The same things were measured in two ways. Each way mixes the same 9 hidden numbers, adds some noise and spreads widely along 6 directions of its own, which tell nothing about the thing.
(in the rows, 128 means zero)
Some things both ways: the first way, then the second way.
[186 104 148 139 114 126 153  95 114 160 185 156 149  70 143 117 136]
[127 137  75 157 106 125  85 103  98 133 123 123  77 141 152 155 132 127
  88 140]

[191 165 203 120  97 150 108 146 110  84  98 128 127 164 153 136 133]
[170 105 214 153 139 144  92 116 155  39 112 177 127  97 109 101 109 174
  64 180]

[108 131 119 155 148 124 141 101 119 130 139 131 144 112 145 115 137]
[114 104 119 135 104 105 117 111 107 123 129 102  97 133 137 161 114 127
 124 125]

[117  98 101 156 139  82  89 102 105 135  78 135 155 133 150 116 108]
[161 135 112 152  80 104  83 104  94  89 112  69  60 151 189  95 126 128
 128 155]

[189  76 148 119 109 137 152 143  95 169 191 148 132 151 125 154 134]
[ 83 162 131 127 131 145 108 147 156 178 143 164 132 121 137 143 108 129
 149 107]

[163 182 171  79 156 109 177  58 158 104  69  99 126 153 186 115 115]
[ 90 131 182 147 127 120  33  95 137 109 144 151 120 113  85 134 128 154
  22 213]

[105 168 119 143 133 102 115 180 158 153 165 140 135 142  84 129 116]
[196 122 152 124 153 100 157 145 161 140 168 161 126 140 130 136 140 145
 182 110]

[168 176 139 145  57  99  80 152 135 129  83 135 147  99  96 176 116]
[158 137  79 134 110 105 142 120 126 134 127 157  90 143 152 144 179 131
 143 139]

[136 115 145 156 136 185 147 161 114  99  95  73 106 131 135 120 144]
[115  99  76 128 139 123 129  59  84 109 120 110 132 136 174 143 117  78
 134 126]

[106 105 149 112 122 166 172 146 176 125 137 141  85  88 143 118 162]
[ 78  91 148 107 111 116 104 169 127 177 111 122 114  92  73 104 167 169
  68 138]

[ 87  52 113 105 184  94 173 111 148 114 192 142 109 139 103  90 141]
[122 123 223 105 160 129 157 199 178 148 141 162 184 109  57 122 134 203
 189  97]

[123  54 106 128 128 103 142 120 120 128 150 107 175 102 109 122 142]
[142  87 112 135 181 110 113 145 137 135 110 126 121 137 139 138 140 130
 157  91]

[ 69  84 104 134 190 159 153 117 144  84 102  96  60 191 138  90 113]
[ 69  64 175 114 129  90 121 187 137 136 148  74 185 127  72 151 122 141
 117 148]

[100  28 124 103 198 107 122 109 130 117  64 121 104 252 183  82  77]
[ 84 147 122  94 150 133 172 132 157 165 161 193 194 133  95 146 146 111
 148 125]

[ 63 204 132 127 207 141 136 119 142 151 160 167 125  68 140  79 148]
[159  85 162 135  95 131 147 100 140 101 103 118 107 105 115 162  75  94
  96 102]

[166 147 152 130 123 210 148 186 149  72 155  69  68 159  98 115 156]
[158 115  87 121 151 110 155  97  87 114 148 125 153 163 136 121 158 117
 135 127]

[123 149 123 133 148 105 140 122 176 175 134 158 107  61 137  99 118]
[132 135 110 134  81 118  94 121 116 166 131 128  81 122 132 138 151 130
  88 156]

[171 122 136  97 162 139 140 105 114 140 127 125 112 153 132 124 101]
[128 161 134 135 139 165 121 147 134 153 137  97 179 146 134 135 109  91
 165 121]

[176 151 143  85 144 135 151  86  99 133 122 115 161  95 137 149 152]
[130 149  94 148  96 122 117  96 122 144 110  77  93 156 167 173 120  71
 159  99]

[108 103  83 133 129 106 129  82 156 157 155 152 134  92 135 125 125]
[128 158  97 141 109 120 141 110 112 141 126 127  93 148 131 174 141 120
 123  98]

[192 138 152  82  91 121 133 154 112 129 166 146 138 147  73 171 118]
[199 184  93 126 124  99 166 132 123 109 148 132 118 182 158  84 199 127
 159 129]

[154 169 144 117 181 127  94  89  71  92 107 116 171 115 129 100 132]
[181 128 143 138 106 107 126 112 105  78 123 155 111 149 100 100 186 199
 118 177]

[176 104 168 102 127 113 139 136 108 151 146 157 124 148 142 120 116]
[ 93 155  69 113 107 149 135 134 126 178 135 168 138 137 140 116 144 100
 119 128]

[145 106 111  90 138 167 178  45 129 133 137 116 113  97 172 126 142]
[ 40 156 106 141 120 160  62 111  87 155 106 100 136 130  95 124 133 135
  47 145]

[123 153 116 143 122 141 139 112 130 112  94 118 101 123 130 131 108]
[ 88 126 135 133 120 143  87 105  97  95 118 111 139 122 130  96 119 132
  78 170]

[115  70 106 101 153 142 148  88 140  94 162 126  61 127 134  77 140]
[132 166 139 124 118 139 179 171 140 119 108 175 135 131  86 111 184 184
 140 108]

[ 96 135 125 168 133 119 124 110 125  75 105 102 146 144 156  98 142]
[117  73 123 126 113  71 104 128 101 113 130 123  86 133 109 126 159 192
  95 158]

Other things, the second way, with their names:
j_728: [129 135 153 141 118 148 141 106 102 104 106  97 140 135 125 143 108 156
 187 117]
j_462: [ 63 100  94 141 142 133 104 116 111 115 105 124 154 124 145 146 124 105
 114 142]
j_584: [152 132 147 100 135  94 182 206 142 141 112  70 160 167  84  70 195 142
 165  76]
j_91: [ 65 138  91 108 117 147 135 140 145 204 151 192 152 117 112 157 130 111
 122 127]
j_144: [156 170 130 122 116  77 196  57 126  76 148 156 101 174 125 169 146 133
 161  96]
j_826: [142 112 107 129 138 103 127 201 137 154 132 105 143 140 155  96 181 141
 173 137]
j_586: [173 189  85 121 114 140 148 103  98 181 142 136 119 166 125 125 165 129
 173 100]
j_622: [ 54 126  96 109 139 140 126 160 116 155 128 171 168 117 103 102 170 155
 102 141]
j_268: [104 143 123 133 133 106 122 119 129 127 157 162 131 136 128 147 145 149
 129 151]
j_205: [128 145 119 109 123 103 136 121 116 125 148 138 145 160 119  75 172 144
 143 149]
j_516: [166 149 191 131 174 132 158  96 175  77 132 187 151 126  96 157 118 135
 134 100]
j_689: [110  71 109 122 115  89 150 171 123 149 140  56 163 152 120 167 138  84
 149 117]
j_815: [127 128 151 124 162 134 122 157 158 144 129 132 158 136 143 118 128 119
 194 119]
j_36: [179 157  73 126 120 148 163 162  93 145 126  50 151 185 186  79 133  77
 194  83]
j_515: [110 148  53 120 132 178 153 131  91 169  84  95 147 148 163 110 116  77
 182  42]
j_964: [141  64 137 108 151  91 139 164 135 143 122  93 139 136 155  93 121 139
 229  86]
j_611: [ 97 136 129 123 150 108 111 112 117 116 141 121 133 143 130 105 143 123
  96 139]
j_319: [154 124 186 157 127 151  96 112 179 106 127 154 116  94 174 164  59 100
 146 144]
j_370: [106 147 106 128 201 156 138  75 120 129 121 210 162 130  80 148 150 139
  89  92]
j_281: [129 148 130 132 142 133 111 139 134 114 104 114 133 148 141  78 155 133
 151 127]
j_212: [ 99  68 195 109 121 128 109 144 168 156 132 120 150  86 104 127  84 102
 104 141]
j_20: [162 125 125 129 164 121 190 145 160 126 149 180 168 144 112 181 134 128
 172  80]
j_131: [127  77 132 121 121  70 134 101 119 122 152 112 117 138 147 167 129 119
 161 152]
j_684: [165 135 156 134 132 136 176 110 148  87 130 184 144 126 138 158 103 147
 191 113]
j_542: [111 128 127 145 115 135 117  98 121  87 118 173 107 118 153 156 115 150
 142 153]
j_862: [ 96 108 133 118 149 114 175 164 135 122 130 155 163 122  89 151 155 161
 135 102]
j_416: [173 133 130 154  88 136 143  90 127  54 110 158  91 125 162 144 105 126
  97 144]
j_521: [137 124 128 134 116 136 132 112  99 125 111 101 124 133 105 148 131 136
 127 115]
j_241: [101 122 151 132 123 132 127 160 155 124 130 149 147 104 128 129 117 123
 107 147]
j_523: [153 122 125 145 170 103 143 114 184 112 146 193 119 130 138 186 128  97
 109 101]
j_892: [ 68 124  64 117 108 200 110 195  89 187 101 145 176 100 112  58 143 143
  94 140]
j_398: [ 80  76 181 117 145  94  82 151 163 121 131 177 114  83  82 110 150 182
  57 169]
j_135: [134  91 136 132 112 107 102 106 118  81 111 163 102 110 137  97 149 173
 105 189]
j_583: [104  77 173 117 132 107  91 189 176 186 123  89 149 124  86 129 112 122
 147 110]
j_263: [130 113 111 126 158 150 123 142 106 137 118  97 167 127 153  92 132 112
 162 130]
j_201: [157 143 120 130 110 140 156  88 111 108 101 128 105 135 135 125 111 112
 127  87]
j_340: [123 102 101 125 125 129 133 125 128 139 122 137 133 122 137 127 123 106
 119 116]
j_937: [ 91 100  85 127 150 114 131 151 128 123 127 134 165 140 139 132 158 107
 118 130]
j_929: [200 151 154 136 148 142 169  51 155  82 130 183 125 137 146 154  93  98
 169  92]
j_831: [154 152 131 134 174 132 144 141 138 102 139 190 150 134 126 109 174 170
 148 136]
j_870: [133  98 144 123 156  78 128 126 147 109 138 172 104 130 109 137 169 174
 124 131]
j_429: [138 125 145 136 139 156 109 136 137 138 111 102 131 131 131 126  92 119
 145  93]
j_711: [140 183 132 159 108  99 136  96 116  97 145 119  84 168 139 191 138 142
 147 118]
j_250: [150 125 119 132 149 132 134 129 147 110 121 155 139 130 153 114 133 107
 139 121]
j_473: [ 85 105 126 131  87 160  87  77  70  92  80  73 108 120 128  93  73 124
  79 134]
j_243: [122 112  90 115 141 139 168 116 126 136 127 143 153 136 125 149 109  82
 112  71]
j_703: [139 118 142 117 102 129 173 118 136 107 111 137 125 122 114 133 108 122
 132  99]
j_61: [104 104 113 123 121  83 120 146 139 141 112 131  95 125  96 124 202 130
  50 131]
j_832: [110 112 133 133 113 103  91 174 117 150 129 128 105 133 107 111 160 192
 127 151]
j_872: [121 107 131 122 123 115 171 129 129  90 124 146 149 134  96 150 117 141
 107 101]
j_675: [121 125 157 130  99 132 133 122 158 114 115 138 103 110 151 138  81 102
 125 106]
j_221: [136 145 141 116 110 101 146 147 132 153 144  99 135 168  82 129 146 137
 143 101]
j_494: [155 152 107 139 182 111 195  52 116  44 130 154 162 179 136 159 153 104
 154  90]
j_880: [ 53 108 152 110 151 150 118 159 166 155 111 137 178  93 109 120 108 101
 120 117]
j_157: [140 117 126 162 122 138  99  67 104  88 146 106 126 134 156 189  68  84
  96 154]
j_318: [188 169  96 114 100  93 176  25  92 123 171 162  97 169 161 141 156 114
 184 135]
j_169: [148 117 128 104 123  92 172 132 140 117 124 164 114 133 130 104 179 154
 168 124]
j_883: [105  90 142 115 119 151 104 166 133 134  77 112 140  96 132  58 127 135
 129 130]
j_627: [118 118 157 130 103 127 139 132 128  97 126 143 122 115 135 138 103 150
 150 143]

Some of these things the first way, each followed by its name:
[222 124 184 131  50  72  81 181 134 140  94 161 151 142  99 179 111] : j_91
[183 103 139  74 108 132 148 128 109  78 116  82 107 121  92 146 149] : j_281
[143 118 173 133 109 159 168 140 148  64  81  82  80 177 169 111 128] : j_263
[173 146 165 154 108 133 103 178  89 104  98 110 129  87  94 137 132] : j_135
[129  78 114 115 156 120 135 119 143 126 163 118 117 130 132  98 141] : j_429
[121 111  73 170 121  88  78 135 125 136 127 121 127  94  86 117 115] : j_832
[145 176 149 130  85 127 121 172 156  95 117 105  94 121 104 124 140] : j_340
[107 135 126 166 159  71 123  97  84 138 155 167 149  98 115 112 116] : j_627
[126 146 143 125 168 155 126  74 101 123 122 142 164 115 168 125 146] : j_521
[139 204 196  54  57 170 213 107 183  56  79 102  98 136 182 157 175] : j_61
[170 158 123 119  78 107  95 161  83 137  79 119 176 132  66 214 115] : j_815
[151 160 141 153  97 141 110 127 118 114 120 147  71 101 153  80 108] : j_892
[105  97  77 159 220 194 106 108  67 123 125  92 111 100 125 100 145] : j_728
[116  71 121 134 122 148 140 156 132 117 117 106 128 152 121 142 144] : j_870
[ 89 106  86 103 198 133 125  96 102 120 168 115 153 161 102 133 147] : j_144
[139 174 117 142 127 134 100 129 108 113 155 121 140  55  87 135 166] : j_473
[120 152  85 123 156 162 144  54 113 123 148 104 113 138 150 140 140] : j_711
[ 86 175 118 123 149 122 117 130 132 121 150 151 122 107 114 115 143] : j_703
[ 81 156  71 143 139 131  87 143 169 135 147 126  97  88  96 118 148] : j_201
[135  97 147  98 104 151 177 117 115 121 133 133 141 180 146 167 131] : j_611
[149 107 126 160 100 136 112 133 111 129  94 121 129 173 133 163 106] : j_268
[149  81 132 102 112 143 157 155 144 155 169 133 124 155 117 139 129] : j_523
[166 139 127 131  47 109 116 154 116 120 123 138 119  93  68 179 118] : j_622
[140 108  99 149  95 148 101 143  97 135 118 133 133 146 104 172 104] : j_831
[137 110 160 131  81 170 134 192 123 124  96 120 114 151 126 168 140] : j_398
[ 66  65  54 161 144 165 119 126 147 109 133 118  60 135 118 102 118] : j_862
[114 149 121 133 105 134 160 133 126 108  88 112  93 140 126 134 100] : j_826
[ 95  86 101 131 140 127 133 177 146 110 131 110  84 102  66 111 141] : j_169
[ 89 113 100 158 130 166  97 213  85 103 100  68 133 151  75 158 156] : j_964
